There are 4 ways to turn a row about zero (a turn may also mirror it). The second row of each pair is the first, turned, with some noise. The first 36 pairs use one turn. New pairs use 2 turns, one after the other, and a turn may come again.
In the rows, 128 means zero.
Known pairs, each followed by its turns in order:
[155 115 109 149 156 108 121 136]
[126 145 127 122 120 158 114  90]
Pumar

[129 112 139 139 116 116 110 133]
[114 137 133 133 138 107 133 116]
nuru

[139 120 119 130 109 194  78 149]
[141 171 107 137 151  91 136 186]
nuru

[ 94  91 166 125  79 122 159 148]
[110 142  67 121 121 171 165 133]
zataz

[187 120 108  61  82 166 114 175]
[ 92 112  76  78 138  86 145 202]
nuru

[141 124 151  50 130 167 145 124]
[107 141 188 150 125 119 173 173]
Pumar

[123 147 109  79 125 149  50  72]
[ 79 185 145 161 148  96  67 141]
lufiv

[136 123 126 124 106  93 121 118]
[110 105 121 144 112 126 119 146]
lufiv

[151 126  77 106 140 106 125 117]
[102 141 120  96 138 172 142 135]
nuru

[145  60 146 104 141 157 120 142]
[121 107 176 138 138 158 113  71]
lufiv

[140 148 101 141  63 130  94 145]
[ 72 136 125 162 147 118 142 169]
nuru

[ 91 145 149 147 101 152 206 137]
[ 95 148  59 176 151 135 135 157]
zataz

[114 124 171 116 137 101 120 125]
[130  97 121 141 102 145 150 112]
zataz

[157 143 129 101 137 141 102 127]
[120 144 142 161 150 146 145 133]
Pumar

[126 151 139 115 143 123 156 164]
[120 100 166 147 117 120 106 126]
Pumar

[137 105 192 179 135 157 175 147]
[136 102  60 142 102 133 118 194]
zataz

[123 162 134  50 138 171 115 114]
[120 162 160 120 201 123  84 148]
lufiv

[125 124 122 170 112 139 117 132]
[141 133 125 128  98 100 139 108]
lufiv

[105 101 169 130 149 136 116 122]
[145 158 119 140  87 104 132 142]
Pumar

[112 106 146 110 119  50 119  92]
[ 77 131 135 112 129 133  97  56]
nuru

[120 158 133 165 173 172 112  94]
[150 125  84 164 100 178 118 163]
Pumar

[112 126 130 143 119 127 131 144]
[138 123 137 121 113 121 143 130]
lufiv

[179 126 137 141 101  75 115 105]
[ 77 103 140 123 182 128 129 105]
nuru

[137 128 165 127 116 127 121 206]
[139 100 156 169 117  84 143  83]
Pumar

[136 110 206 171  84  96  81 110]
[181  82 125 114 124 191 187 158]
zataz

[ 73 145 101 110 109 189  96 131]
[156 184 180 137 136  82 114 137]
lufiv

[ 94 151 134 130 142 117 105 120]
[132 102 134 141 145 113 152 103]
zataz

[116 125 112 139  50 110  95  96]
[131 153 158 103 177 173 178 132]
zataz

[126  69 133 114 206 127 172 206]
[ 89 133 187 137  35 122 118  78]
Pumar

[127 116 119 125 113 147 139 125]
[126 132 140 120 120 123 119 149]
nuru

[175  79 127 121  72  80 126  73]
[ 92  61  96 199 116 123  92 122]
lufiv

[151 123 107 137  73 124 177 127]
[177  79 103 151 133 115 122 134]
lufiv

[126  90 121 100 118 110 133  82]
[ 85 139 161 113 107 146 155 136]
zataz

[116 100 102 107  50 138 133 159]
[ 69 139 142 121  90  88 135 176]
nuru

[126 118 127 127 107 126 138 123]
[120 144 125 125 133 140 136 139]
zataz

[ 78 157 127 113 131 138 161  92]
[116 105 122 115 121 122 102 195]
Pumar

New pairs. What belongs after each?
[137 116 121 106 118 133 119 155]
[137 117 143 132 113 138 111 108]
Pumar nuru

[204 114 131 151 115  63 143 121]
[168 145 159 202  84 127  97 102]
lufiv lufiv

[126 133 142 151 111 121 187 153]
[108 165 125 113  86 132 103 151]
lufiv zataz

[136 171 153 104 130 140  97 105]
[170 122 108 133 123  88 107 145]
Pumar zataz

[118 109 131 110  96  99 120 122]
[126 144 146 144 122  89 146 116]
lufiv nuru

[113 190 102 135 119 108 126 124]
[152 186 121 116 137 127 154 117]
Pumar nuru

[ 97 181 118 100 160 109 147 127]
[167 138 127 170 125  88 106  93]
nuru lufiv

[191 123 140 127 117  91 123 118]
[159 158 120  94  98 141 114  92]
nuru nuru

[129 157 103 108 124 120 122 136]
[125 135 136 100 116 128 102 131]
lufiv lufiv

[151 135 119  65 124 158 119 111]
[127 109  66 163 125 103 120 126]
Pumar zataz

[118  92  96 146 134 139 125 157]
[ 91 111  96 116 113 156 129 121]
zataz nuru

[136 132 206 114 136 129 126  96]
[148 112 193  89  96 124 146 125]
nuru zataz

[114 131 129 206 161 153 137 124]
[113 101  85  89 154 120 154  79]
nuru lufiv

[ 69 143 122 111 177 139 129 152]
[ 91 168 153 175 110  99 147 122]
Pumar nuru

[150  99 183 151 206 104 123  86]
[126 126  89  81 143  44  80 129]
Pumar lufiv

[126 179 147 119 172 107 137 165]
[109 122  79 160  90 104 128 103]
zataz lufiv

[138 131 121 111 148 159  86 154]
[119 112 117 118 121 172 165 146]
nuru nuru

[ 94 145  99  50 141 126  96 123]
[119 164 153 111 205 114 116  95]
nuru zataz

[126 127 141 135 112 132 134 127]
[120 117 129 112 129 130 136 121]
Pumar nuru

[100  91  88  97 142 177 103 120]
[ 96 170  80 155 163 106 146 113]
Pumar zataz

[127 105 122 132 145 165 124 206]
[ 93  60 146 106 104 145 156 132]
nuru nuru

[138 135 115 126 128 145  57 135]
[ 89 138  92 170 139 129 100 109]
lufiv nuru

[ 82 111 150 128  66 154 142  57]
[168  98 133  88 120 198  77 159]
Pumar lufiv

[108  97 177 106 177 205 122 181]
[176 207 187 151  93 161  99 127]
nuru zataz

[136  88 189  50 104 146 107 131]
[155 158 187 189 169  87 106 105]
zataz lufiv

[127 118 135 137 153 130 206  66]
[ 78 104 169 130 163 100  93  72]
nuru lufiv

[107 130 121 125 125 127 153  65]
[149 137 111 153 128  73 128 154]
lufiv zataz

[ 77  96 133 118 149 137 152 118]
[139 116 117 103 159 120 176 102]
lufiv lufiv

[196 110 100  50 109 110 148 109]
[167 222 118 123 172 113 160 133]
lufiv nuru

[124 113 128 156 170 150  76 203]
[167 109  43 115 145 162 141 157]
nuru lufiv

[ 98  77 134 109 110 149 206 164]
[ 58  68  83 114 160 126 112 145]
zataz Pumar

[166 118 107 109 124  66  83 114]
[168 129  90 155 143 184  99 114]
Pumar nuru

[137 127 109 144 108 139 141 126]
[141 147 150 123 120 130 125 142]
lufiv zataz

[153 179  88  61 137 126 176 122]
[174 131  50 164 140 119  95 157]
zataz Pumar

[115 112 107 125 146 112 109 150]
[123 146 129 149 117 109 137 153]
Pumar lufiv

[142 113 128 152  50 175 126 147]
[120 120 130 122 140  87  51  81]
zataz zataz

[ 82 142 160 100  99 114 122 132]
[ 84 162 151 161 138 134 122 122]
nuru nuru

[148 103 132 187 155 111 114  70]
[194 115 101 127 170 133  94 101]
nuru nuru

[107 148 121 128 119 181 163 159]
[146 151 190 140 141 163 118 122]
lufiv Pumar

[199 133 144 119 141  77  83 110]
[132  88 134 124 177  54 101 148]
zataz nuru

[121 104 159 143 126 115 143 126]
[154 163 133 118 138 116 117 136]
nuru Pumar

[133 135 117 129 113 133 143 158]
[117 117 138 154 131 142 141 117]
Pumar lufiv

[133 117 120 112 125 130 107 125]
[139 110 130 121 140 135 141 123]
lufiv zataz

[146 139 125  94 200 142 148 135]
[120 121 116  65 145 140 125 185]
nuru nuru

[131 135 150 124  67 166 129 130]
[133  92 153  80 118 134 158 107]
Pumar nuru

[152 125  50  93  50 113 126 126]
[148 153  86 150 159 137 153  34]
lufiv Pumar

[138 125 147 126 137 142 136 120]
[133 128 115 105 133 127 131 124]
zataz zataz

[118 129  99 133  50 138  81 170]
[ 80 153 155 147  79  67 160 144]
Pumar zataz

[141 148 141 180 173 124 129 119]
[ 88 102 138  99 145 143 115 172]
lufiv Pumar

[134  50 102 132 155  98 140 109]
[ 93 125 142 128 205 123 123 165]
nuru lufiv

[ 50 181 118 103 191 125 124 150]
[177 128 100  75 173 103 195 111]
Pumar zataz

[114 113 107 132 145 122 128 124]
[130 127 121 136 153 131 117 142]
lufiv zataz

[106  92 107 131 131 158 143 140]
[111 107  96 120 152 111 136 101]
lufiv lufiv

[124 114 126 142  72 128 169  94]
[177 156 141  83 139 132 155 136]
zataz lufiv

[173 119 127  74 119 116 142 118]
[128  92 118 120 184 163 126 125]
zataz zataz

[ 75 130 145 154 146 147 160 111]
[106 121 129 117 162  97 159  83]
Pumar Pumar

[135  88 124 131 117 154 124 130]
[144 126 124 152 109 147 124  96]
nuru zataz

[130 112 186 192 108  64 124 129]
[ 62 121 107 169 127 140 202 121]
nuru lufiv

